Each new row is followed by what is left after taking away its nearest point in the smallest flat space through zero that holds the last named rows.

J_730, 4 rows:
[[-1.64  1.11  2.62  1.02  0.13  0.60  2.47 -0.74  4.43  1.04 -0.80  0.06
  -1.38 -0.78  3.44 -2.36 -0.68 -2.19]
 [ 0.54 -0.93  2.27  0.98 -0.88  0.61  4.69 -5.41 -2.85  1.42 -1.67 -1.73
  -0.25  1.62  1.87  0.74  1.00  1.08]
 [-0.08 -1.43 -2.09  2.92  0.12  1.07  1.60 -2.18  4.47  3.51  0.39  1.14
   0.42  5.85  4.44 -0.99  0.11  1.69]
 [-1.63 -3.06  0.06  0.77  2.66 -1.43  2.77  1.34  3.01 -0.16 -2.01  1.11
   0.80 -2.84 -1.58 -1.44 -2.41 -0.69]]
New rows:
[-0.19 -1.74 -2.45  0.05  1.12  1.22 -0.16  2.28 -2.72 -0.83 -1.14 -3.03
 -1.93  2.09 -0.58 -1.66 -0.90  1.18] => [-0.68 -0.80 -1.25  0.08  0.89  1.50  0.27  2.16 -1.62 -0.76 -1.24 -3.20
 -2.61  1.50  0.52 -2.38 -0.94  0.19]
[ 3.34  1.84  0.03  0.61  0.89 -1.45  3.27  2.07 -2.70 -2.46 -2.56 -1.77
  0.19  0.60 -2.01 -1.58 -2.87 -2.64] => [ 3.55  2.40 -1.05  1.21  0.44 -0.84  2.18  2.15 -1.20 -1.52 -1.59 -1.30
  0.12  2.88 -0.40 -1.80 -2.46 -2.23]
[ 0.09 -2.12 -1.68  0.15 -1.23  0.88 -1.66  2.48  1.04  1.54  2.46 -1.40
  2.39 -0.77  1.32  0.31  2.23  0.26] => [-0.17 -2.23 -0.07  0.05 -1.22  0.77  0.13  1.32  0.21  1.35  1.51 -2.06
  2.08 -2.01  1.30  0.22  2.14 -0.22]
[ 1.49 -0.75 -3.09 -2.73  0.10 -1.19  1.78  2.40  1.44  0.96  1.85 -3.09
  0.88  2.91  1.58 -0.75 -2.84  0.11] => [ 1.44  0.03 -1.43 -3.42 -0.30 -1.21  2.38  1.87 -0.05  0.23  1.40 -3.89
  0.36  1.27  1.18 -0.60 -2.62 -0.63]
[ 0.80  0.31 -1.67 -0.69  0.86 -1.85  0.72 -3.19 -0.55 -3.01 -0.17 -1.22
 -2.79  0.09  0.35 -1.45 -1.81  0.78] => [ 0.74  0.58 -2.21 -0.69  0.90 -1.80 -0.18 -2.37  0.27 -3.00  0.28 -0.86
 -2.79  0.33  0.47 -1.64 -1.88  0.68]

J_513:
[[ 0.16 -6.03 -0.80 -3.31 -1.57  3.46 -0.25  0.32 -2.73 -0.27 -2.61  2.22
  -2.86  4.98 -0.77 -0.88  2.14  1.35]
 [-1.14  0.78  0.95 -1.04  1.11  0.09  2.15 -2.48  0.43 -0.50  0.08 -1.61
   2.87 -3.54 -1.93 -3.66  2.30 -1.89]
 [-0.67 -0.44 -1.86  1.87  0.64  0.36 -1.69 -2.68  0.59  1.34  0.47 -1.83
  -1.78  1.93 -3.47 -3.41 -0.97 -1.74]
 [-0.67 -2.73  0.17 -0.92  2.51  0.97  0.99 -2.89  0.99  0.19 -2.63  3.78
   5.75  0.27  0.05  0.86 -0.40 -2.14]]
New rows:
[ 0.06  0.06  0.46 -0.29 -1.77  0.45  2.25 -0.97  1.07  0.27 -0.80  2.71
 -1.92 -0.78  0.18 -0.18  0.61 -4.86] => [ 0.30  0.66  0.38  0.16 -2.12  0.10  1.87 -0.28  1.07  0.32 -0.35  2.39
 -2.77 -0.65  0.54  0.34  0.20 -4.42]
[-0.78 -0.07  1.70  1.04  0.64  3.27 -1.27  0.80 -2.75 -3.01 -1.53 -0.65
 -0.77 -0.05  1.65  3.33  0.46  4.86] => [-1.47  0.48  1.11  2.24  1.88  3.01 -1.51 -1.56 -1.71 -2.34 -1.25 -1.63
  0.36 -0.59 -0.31  1.24 -0.06  3.02]
[-0.68 -1.91  4.78 -0.57  2.18  3.83 -2.34  0.04  4.86  4.86 -0.01 -0.04
 -0.91  0.30 -1.41 -0.61  1.75  1.88] => [-0.46 -0.80  5.17 -0.34  1.98  3.20 -2.19  0.89  5.00  4.65  0.49 -0.27
 -0.87 -0.58 -0.56  0.25  1.57  2.32]

J_661, 4 rows:
[[ 0.85 -1.23 -0.07 -1.21 -2.88  1.49 -0.85 -5.49  2.34 -2.27  0.47  2.17
   0.97 -0.97 -2.20 -2.36 -0.92 -0.62]
 [ 1.82 -1.54  0.21 -1.50  2.13 -0.41  1.14 -1.03  1.79 -3.73  1.75  5.74
   0.12  1.20  0.77 -1.50  0.81 -0.36]
 [ 1.94  0.93 -3.29 -2.07  0.81  1.72 -2.41 -1.12  3.05  1.92  1.11 -3.41
  -0.86  1.71  1.10 -0.72  5.13 -3.08]
 [-1.72 -3.21  2.07  1.04  0.71 -1.63 -2.62  1.51 -1.47  3.03  1.76  1.02
   1.03  0.95 -4.02  1.30  0.72  1.61]]
New rows:
[ 1.69 -3.59  0.57  1.05  1.66 -4.00 -2.83 -0.68 -0.49 -0.83 -1.31  0.00
 -2.06 -0.41  0.89  1.27  0.03 -0.34] => [ 1.82 -2.68  0.08  0.98  0.72 -3.38 -2.48 -1.49 -0.25 -1.15 -2.03 -1.03
 -2.20 -1.02  1.43  0.97 -0.50 -0.68]
[ 1.58 -0.12  0.88 -0.54  1.19  0.15 -0.70  0.63 -1.26  0.79 -1.27 -0.67
  0.04 -1.00 -0.89 -1.42 -1.58  3.55] => [ 2.27  0.05  0.16 -1.18  1.53  0.53 -0.87  0.16 -0.36  0.51 -0.95 -0.67
 -0.16 -0.60 -0.37 -1.83 -0.56  2.82]
[-1.09  2.57 -0.31  0.99 -1.16 -0.40 -1.91  0.63  1.15  0.29 -0.91 -1.01
 -1.50  1.07  0.47  2.20 -1.05 -0.41] => [-0.76  1.65  0.06  0.64 -0.73 -0.63 -1.91  0.12  1.59 -0.61 -0.21  0.95
 -1.25  1.40  0.02  1.77 -0.92 -0.30]

J_162, 4 rows:
[[ 2.27 -2.70  1.29  0.13 -1.48  0.25 -1.11 -3.65 -1.63 -1.33 -1.60 -5.67
   0.04 -1.46 -1.19 -0.16 -2.87  5.25]
 [ 1.20 -4.27 -3.36 -1.78 -0.90  2.91  2.12 -3.52  2.58 -2.23  4.04  2.45
  -2.92  0.92 -1.04  0.14  2.91  3.26]
 [ 2.20 -4.05  2.33 -0.91 -0.03 -0.20  1.33 -3.07  0.82  1.21 -0.93 -3.14
  -1.79  0.28 -0.72  0.69  0.99  0.93]
 [ 2.31 -5.99  4.03 -0.77  2.67  1.58 -1.38 -4.86 -2.76  0.56 -0.39 -1.12
  -3.61  0.58 -0.74  1.11  2.44  1.84]]
New rows:
[-0.23  2.56 -0.15  0.55 -1.95  3.75  0.66  0.57 -1.17  0.88  0.08 -0.24
  1.89 -0.59  1.44 -0.69  0.95 -0.74] => [ 0.40  1.17  0.56  0.24 -1.74  3.88  0.95 -0.46 -1.08  1.18 -0.02 -0.81
  1.15 -0.42  1.23 -0.44  1.51 -0.47]
[ 0.29  0.23  2.60 -0.20 -0.71  0.05  0.17 -1.64  1.43 -2.81 -1.71 -1.28
  0.18  1.40  0.36  0.42  0.72  0.02] => [-0.33  1.10  1.86 -0.06 -0.53  0.32 -0.14 -0.92  1.26 -3.18 -1.16  0.05
  0.40  1.47  0.56  0.28  0.84 -0.30]
[-1.35 -4.86 -0.74 -1.02 -1.71 -0.35 -4.00  2.17 -0.91 -0.41 -4.19 -2.82
 -1.74  2.08  0.78  1.58 -1.00  1.37] => [-2.18 -3.78 -2.30 -1.21 -1.87 -0.22 -3.14  3.45  0.40 -0.49 -3.04 -0.65
 -1.61  2.54  1.07  1.46 -0.14  0.11]
[ 0.81  1.12 -1.38  1.73  0.28  0.31  3.59  0.15  2.46 -0.08 -0.35  2.71
 -3.09  2.46  2.61  2.91 -0.86  0.40] => [ 1.01  1.29 -0.07  2.33  0.66  0.16  1.92 -0.24  0.38 -0.30 -1.56  1.19
 -2.61  1.81  2.56  2.84 -2.24  1.43]
[ 0.49 -0.50  1.74 -1.80 -3.67  1.56  0.85 -0.06  0.10  0.45 -1.87  0.03
 -0.78  4.86 -0.42 -0.08  0.32 -0.33] => [-0.06  0.51  1.28 -1.38 -3.50  1.86 -0.20  0.45 -0.95 -0.25 -1.72  0.70
 -0.27  4.58 -0.29 -0.32 -0.31  0.10]
[-2.65 -0.02  0.94  1.21  0.02  2.89 -2.88 -4.42  1.19 -0.09 -1.29  1.76
 -1.49  3.57 -0.57  0.57  0.86 -3.78] => [-2.49  0.96 -0.07  1.41 -1.73  2.26 -2.35 -4.09  2.09 -0.61 -1.77 -0.23
 -0.21  2.87 -0.79  0.14 -1.00 -2.59]
